There are 3 nested groupings, the coarsest first. Each group lies inside one group of the grouping before and may be the whole of it. The rows also spread widely along 9 directions, which tell nothing about the answers.
In the rows, 128 means zero.
Some rows, each with its group in each grouping after it:
[ 94 135 192 146  99 163 164 140 171 166 138 137 155 171  96 127 106 175
 104 186 134 124 200 119 149  92 131 134  85 129]  k_958 san Govon
[121 143 121 171  87 173 122 203 107 123  58 122 162 130 135  88  98 145
  84 158 141 125 132 136  88 103 113 127 117 179]  k_335 mudib bisi
[101 101 137 135 109 103 117 141  78  98 109 112  98 191 165 106  97 110
 152 129 127 104 113 155 129 193 101 114 182 105]  k_335 tinaz sut
[161 111 126 143  88 149 125 118 113 160 178 141 193 138 105 103 157 161
 109 174  97 172 215 110 145  87 169 146  61 128]  k_958 giz zopo
[114 162 155 105 142 137 154  95 156  84 127 123 147 185  92 181 106 186
 164 184 121  59 214 129 114 158 168 168 110 107]  k_958 lil Bon
[ 92 134 146 140 100 114 117 152  95 128 116 130 153 133 140 106 110 146
 127 139 117 140 139 130 123 101 124 125 117 111]  k_958 san Lib
[128 122 112 100 127 113 162  99 160 182 172 167  94 101 100 120 143 105
  91 109 175 144 142  92 195  90 110 175 108 149]  k_335 mudib tefe
[ 83 140 140 134 115 104 114 193 127 150 112 154 108 113 118 105  93  91
  89 138 179 136 119  89 155  94  80 104 170 144]  k_335 ded Mema
[118  97 151 146 119 137 131 129 105 151 160 125 108 187 138 106 144  86
 135 141 132 136 119 131 151 174  89 124 132 127]  k_958 Sunaf nete
[ 89 189  96 124 129 129 122 201 125  92  40 145 107  95 125 121  78  98
  92 130 192  85  89 111  89 105  86 147 174 183]  k_335 mudib mivat
[ 97 148 130 132  87 106 107 177  91 133 115 145 178  97 132  80  90 145
  99 144 132 162 161 106 109  58 128 117 128 119]  k_335 tinaz kede
[ 84 174 114  70 147  89 120 117 110  83 125 149 129 136 117 131  72  94
 148 158 152  88 143 121 117 149 120 153 170  98]  k_335 ded madi
[142  70 146 177 126 134 113 137 103 150 148 115  89 192 137 143 170 124
 151 116 117 121 136 128 157 190  97 119 128 149]  k_958 Sunaf luf
[172  73 118 176 112 144 123 154 113 136 120 112  86 179 135 136 152 138
 123 122 139 103 155 131 149 191 110 121 144 170]  k_335 tinaz pasaz
[159 137 103 172 115 188 116 173 105  99  70 108 147 162 129 139 141 145
 122 164 124  96 148 139  78 167 127 146 114 191]  k_958 giz lifeg
[144 114  91 106  87 131 133  95  64 119 145 120 165 138 164  69 118 126
 126 139 104 163 133 154 109 142 139 160 102 107]  k_335 tinaz sut
[138  63 135 156  92 109 135 162 129 141 125 118  53 180 129 144 131 137
 116 115 162  92 143 116 208 179 114  96 185 147]  k_335 ded Mema
[128 112 140 123 144 118 142 116 154 160 169 161  88 169  99 130 134  89
 122 138 165 112 154 106 178 151  97 145 138 140]  k_335 mudib mivat
[ 87 171 146 110 156 129 130 114 137 142 149 153 150 126 100 146 117 126
 131 148 134 127 161 100 112  97 110 169  92 128]  k_958 Sunaf luf
[ 88 123 153 125 101 109 129 125 108 143 140 138 149 143 137  92  95 138
 116 137 122 156 148 129 131  98 118 134 115 100]  k_335 tinaz sut
[ 90 131 157 147 159 114 116 130 127  97 105 127 106 185 114 178  98 153
 166 140 117  72 167 133 113 177 114 141 139 131]  k_335 ded Mema
[128 122 131 123  98 152 160 113 119 131 130 117 132 168 135 113 121 141
 126 153 129 114 144 146 143 150 132 152 109 124]  k_958 san Lib
[116 115 147 139 133 126 118 118 112 160 164 157 147 152 122  90 132 101
 128 147 117 160 154 123 132 122 104 146  92 124]  k_335 mudib tefe
[128  75 118 148  84 116 144 108 103 129 118 105  90 146 154 146 152 190
 144  80 114 118 132 149 170 144 142 147 117 136]  k_958 san Govon
[ 93 148 133 131 118 141 142 157 132 163 112 146 119 110 131  87 102  89
  80 128 172 152  99 112 129  93  71 146 124 157]  k_335 tinaz sut
[113 168 104  85 138 111 124 137 123 127 145 162 133 109 107 109 101  72
 106 165 167 128 141  94 132 120 105 147 146 131]  k_335 ded Mema
[146 157  74  93  98 145 147 144 114 109 106 142 138 116 125  89 102 102
  88 161 169 114 128 121 121 123 129 163 139 153]  k_335 mudib mivat
[163 106  75 114  56 113 129 179  78 110 121 112 107 121 149  95 138 118
  94 138 168 118 118 109 168 140 143 103 192 140]  k_958 Sunaf nete

New rows. What belongs after each?
[ 95 135 154 105 148  49 106 139 134  95 154 153 106 167  91 178  91 155
 158 151 146  64 220  91 157 142 148 107 195  87]  k_335 tinaz pasaz
[136 143  97 125 116 120 109 126  91 121 129 138 173 100 130 112 122 160
 118 130 113 150 170 118  93  94 146 161  88 135]  k_335 tinaz pasaz
[ 92 159 133 135  67 159 143 172 101 136  96 124 188 107 138  73  95 151
  78 163 136 163 129 122 100  55 129 135  96 137]  k_958 Sunaf nete
[ 91  65 169 173 116  94 119 137 113 175 149 128  70 158 139 141 155 134
 138  69 131 147 115 112 190 129  85 112 135 131]  k_958 Sunaf luf
[ 94 147 115 104 116  53 108 155 117  90 113 156 120 105 105 154  93 169
 130 119 151  90 177  94 143  83 157 133 173 115]  k_335 mudib mivat
[166  99  44  78  80  79 128 104  64  88 141 117  88 111 166 118 155 128
 143  95 142 111 113 135 174 173 159 146 177 114]  k_958 san Govon
[118 143  96 114 144  77  79 135  82 116 146 160 149  89 120 128 128 115
 140 125 119 148 153  96 113 107 123 145 123 126]  k_335 ded Mema
[136 155 117 127 116 155 127 164 116 114 110 133 158 147 122 101  99 119
 102 185 147 113 165 120  94 138 119 136 132 146]  k_335 tinaz pasaz
[101 114 146 175 149 126 120 139 131 162 114 139  93 129 127 145 138 127
 127  81 136 134 125 117 132 121  72 154 106 174]  k_335 tinaz kede
[ 80 135 184 157 143 145 139 130 141 129 108 122 122 179 123 145 116 145
 149 140 125 108 140 136 117 143 100 146 103 130]  k_958 lil Bon
[138 123  91 124 133 114 105 129  90 127 136 142 117 119 136 116 136  92
 129 125 136 139 121 116 129 151 103 150 129 146]  k_335 ded Mema
[ 57 157 164 125 134 108 120 146 101  74  86 116 128 173 143 132  80 131
 167 150 127  87 123 143  95 156 111 128 161  94]  k_958 lil Bon
[ 96 126 106 116 108  99 117 147  79 120 110 140 114 121 158  74 105  81
 120 113 148 143  85 134 129 126  93 136 156 125]  k_335 mudib tefe
[ 82 135 149 123 120 102 113 146 106 127 143 146 133 155 123 108 108  92
 132 156 136 133 145 113 147 122 111 115 156 103]  k_958 giz zopo
[149  74 138 165 112 125 111 139  96 144 149 120 107 171 144 113 169 116
 145 123 121 145 131 127 158 173 107 114 129 132]  k_958 lil Bon
[105 138 138 113 119 103 125 117 108 102 135 132 146 160 123 130  93 156
 144 153 117 108 181 132 116 136 142 142 134 100]  k_335 tinaz sut
[110 122 138 139 143  82  99 136 111  97 127 146 121 162 108 163 114 161
 163 129 117  85 184 119 128 143 140 136 147 120]  k_335 mudib mivat
[ 86  94 129 112 123  44 106 112  93 156 173 163  97 113 138  99 131  97
 137  78 137 166 117 106 184  99 104 129 149  95]  k_335 mudib tefe
[125 164 105 144 154 136  94 160 110 120 101 155 157 102 115 125 126 118
 120 142 131 127 144 116  77 106 108 160 103 174]  k_335 mudib bisi
[113 108 130 141 102  70  93 178  97 103 117 142 120 147 122 129 109 154
 136 129 136 104 169 108 149 122 142  99 180 118]  k_335 mudib mivat
[ 75 106 162 188 131 133 100 168  94 136  77 120 113 159 152 122 106 127
 143 102 117 134  96 148 106 144  68 126 123 152]  k_335 ded madi
[136  98 104 110 104 138 144  98  85 143 157 119 105 159 160  89 147  80
 128 120 136 148  89 139 155 176  98 151 125 123]  k_958 Sunaf luf
[123 111 111 146 139 130 133  92 104 124 111 114  95 138 150 157 154 149
 160  76 108 114 105 152 126 162 110 181  92 151]  k_958 san Lib
[102 153 138 127 132 134 140 159 162 156 120 155 118 117  95 136 104 118
  89 149 173 118 153  92 147  95  98 144 124 162]  k_335 ded Mema
[159  84 122 154  68 122 122 180 109 120 116 116 122 164 119 129 121 178
 107 160 136 103 193 115 168 146 158  93 160 141]  k_335 ded Mema
[165  74  93 154 133  78  70 138  72 102 138 127  98 142 133 166 164 149
 171  94 107 106 162 120 149 184 136 125 154 141]  k_335 ded madi
[149 117  93 124 117 114 103 124  72 131 161 135 142 114 139 106 164 107
 132 124 120 157 127 113 127 131 125 146 114 133]  k_958 Sunaf nete
[141 130 124 143  60 174 145 163 111 142 111 121 181 131 134  83 123 168
  88 177 124 151 166 132 121  93 147 132  89 146]  k_958 san Govon
[120 107 140 178 145 134 108 148 119 147 114 141 113 149 125 133 142 126
 134 117 123 126 139 126 122 138  91 144 105 170]  k_335 mudib tefe
[178 119  69  96 100 118 131 131 109 131 154 151 122 108 119  95 146  99
  98 147 163 129 155 104 163 132 140 149 141 148]  k_335 mudib tefe
[ 72  86 195 163  97 111 130 145 108 126 114 122 119 225 138 106  84 151
 148 145 114 110 151 154 145 153 115 102 147  95]  k_335 mudib mivat
[101 150 104  83 114  85 135 116  98  71 121 121 112 133 131 154 104 151
 149 129 141  77 143 122 134 143 158 149 172 103]  k_958 Sunaf nete
[114 136 143 158 133 112 108 174 128  96  91 127 121 160 109 173 102 184
 137 144 134  68 194 115 108 142 136 121 154 147]  k_335 tinaz pasaz
[ 99 147 137 150 133 131  99 192 120 134  95 145 129 123 116 121 102 106
 108 144 158 124 131 106 118 117  82 122 144 162]  k_335 ded madi
[136 120 110 151  76 152 123 168  87 100  87 107 147 151 142 108 120 153
 113 157 121 116 145 139 118 134 146 125 135 145]  k_958 giz zopo
[142 154 114 117 114  99 119 150 138  80 108 133 150 118  84 191 105 235
 125 158 130  60 248  99 121  97 197 145 138 138]  k_335 tinaz sut
[134  83  96 127 144  69  82  87  55 115 167 138 111 140 151 133 156 118
 180  87  89 147 132 131 138 175 123 147 125 107]  k_335 ded Mema
[106  86 148 171 105 130 153 137 142 152  96 123  75 161 127 148 124 172
 117  82 145 105 127 135 168 127 109 147 120 166]  k_335 mudib mivat
[129 106 125 151 160 161 133  68 122 184 161 144 128 133 127 126 161 111
 140  95 105 173 121 138 126 141  81 201  32 161]  k_335 ded madi
[197 107  77 149 126 168 128 155 138 147 118 131  87 124 110 147 165 108
  98 129 171 101 140 105 155 171 102 156 127 211]  k_335 ded madi
[148 143 100 132  91 128 102 182  98 113 116 136 163 110 126 109 131 140
 111 170 137 128 168 108 117 111 143 118 137 146]  k_958 san Govon
[ 68 110 205 136 113 117 165  81 156 165 163 139 145 182 105 140  93 203
 133 134 103 134 205 134 156  90 143 155  72  89]  k_335 tinaz sut
[101 115 112 144  76 127 123 160  81 157 105 136 147  99 160  52 112 115
  85 106 137 188  89 135 130  73 103 133 110 141]  k_335 mudib bisi
[ 93 135 156 159 117 148 103 154  93 132 107 133 180 152 133  96  94 136
 130 161 101 152 150 140  84 118 107 136  90 127]  k_335 ded madi
[ 84 114 162 148 130  95  90 166  94 133 135 144 125 172 131 106  99  91
 142 153 127 135 142 118 133 149  88  95 162 108]  k_335 ded Mema
[ 96  89 163 164 118 128 126 139 112 176 150 130  94 165 142 112 145 102
 127 108 136 154 106 119 164 140  74 121 122 135]  k_958 Sunaf luf
[116 153 108 114  95 140 152 137 116  80  73 104 134 130 136 142 104 182
 127 138 138  86 137 139 110 128 155 160 129 134]  k_958 lil Bon
[102  96 127 131 114  78 110 127  91 133 140 140 107 140 143 107 122 123
 139  96 128 138 126 130 159 126 118 126 149 112]  k_335 mudib bisi
[ 96 122 116 114 102 105 119 144  88 118 115 132 119 134 147  96  94 106
 125 124 145 132 110 130 139 135 105 130 158 115]  k_335 ded madi
[ 78 129 163 151 101 150 146 154 116 114  80 120 132 196 140 100  73 137
 125 154 133 103 127 157 107 146 104 132 133 128]  k_335 mudib mivat
[135  82 121 129 122 127 134  59  77 135 175 115 124 173 156 121 165 130
 169 103  85 149 124 153 137 175 128 170  83 109]  k_958 Sunaf nete
[125  81 124 127  48 146 166 127  77  97  96  77 105 201 185  77 110 137
 132 137 130 112  94 176 154 196 134 119 162  97]  k_958 lil Bon
[132 141 129 107 127 161 175 114 169 137 137 133  94 168 108 147 128 115
 117 163 171  82 154 123 162 168 114 163 129 155]  k_958 san Govon
[116 103 122 127 124  84  89  91  47  83 153 121 161 181 151 128 138 149
 195 132  62 133 166 151 105 170 162 139 121  76]  k_958 giz lifeg
[124 124 130 161  91 143 117 169  95 109  82 115 159 145 140 114 103 182
 115 146 112 121 161 140  93 118 135 130 115 147]  k_335 tinaz sut
[117 121 119 143 108 125 125 148 113 130 104 134 127 129 129 122 116 151
 116 116 135 121 141 130 130 112 126 143 122 152]  k_335 mudib bisi
[147  87 120 137 109 113 115 131  86 121 150 118 109 168 149 107 157 103
 151 133 127 132 127 130 155 182 117 117 149 114]  k_958 lil Bon
[ 98 126 131 108 111  73  97 148  80  79 129 128 122 164 141 130 108 132
 167 150 123  95 156 131 136 164 139 105 190  85]  k_958 san Govon
[106 102 123 153 115  98 102 154  90 121 107 127 104 131 143 128 119 138
 134 101 127 127 122 123 139 135 107 121 145 140]  k_335 ded Mema
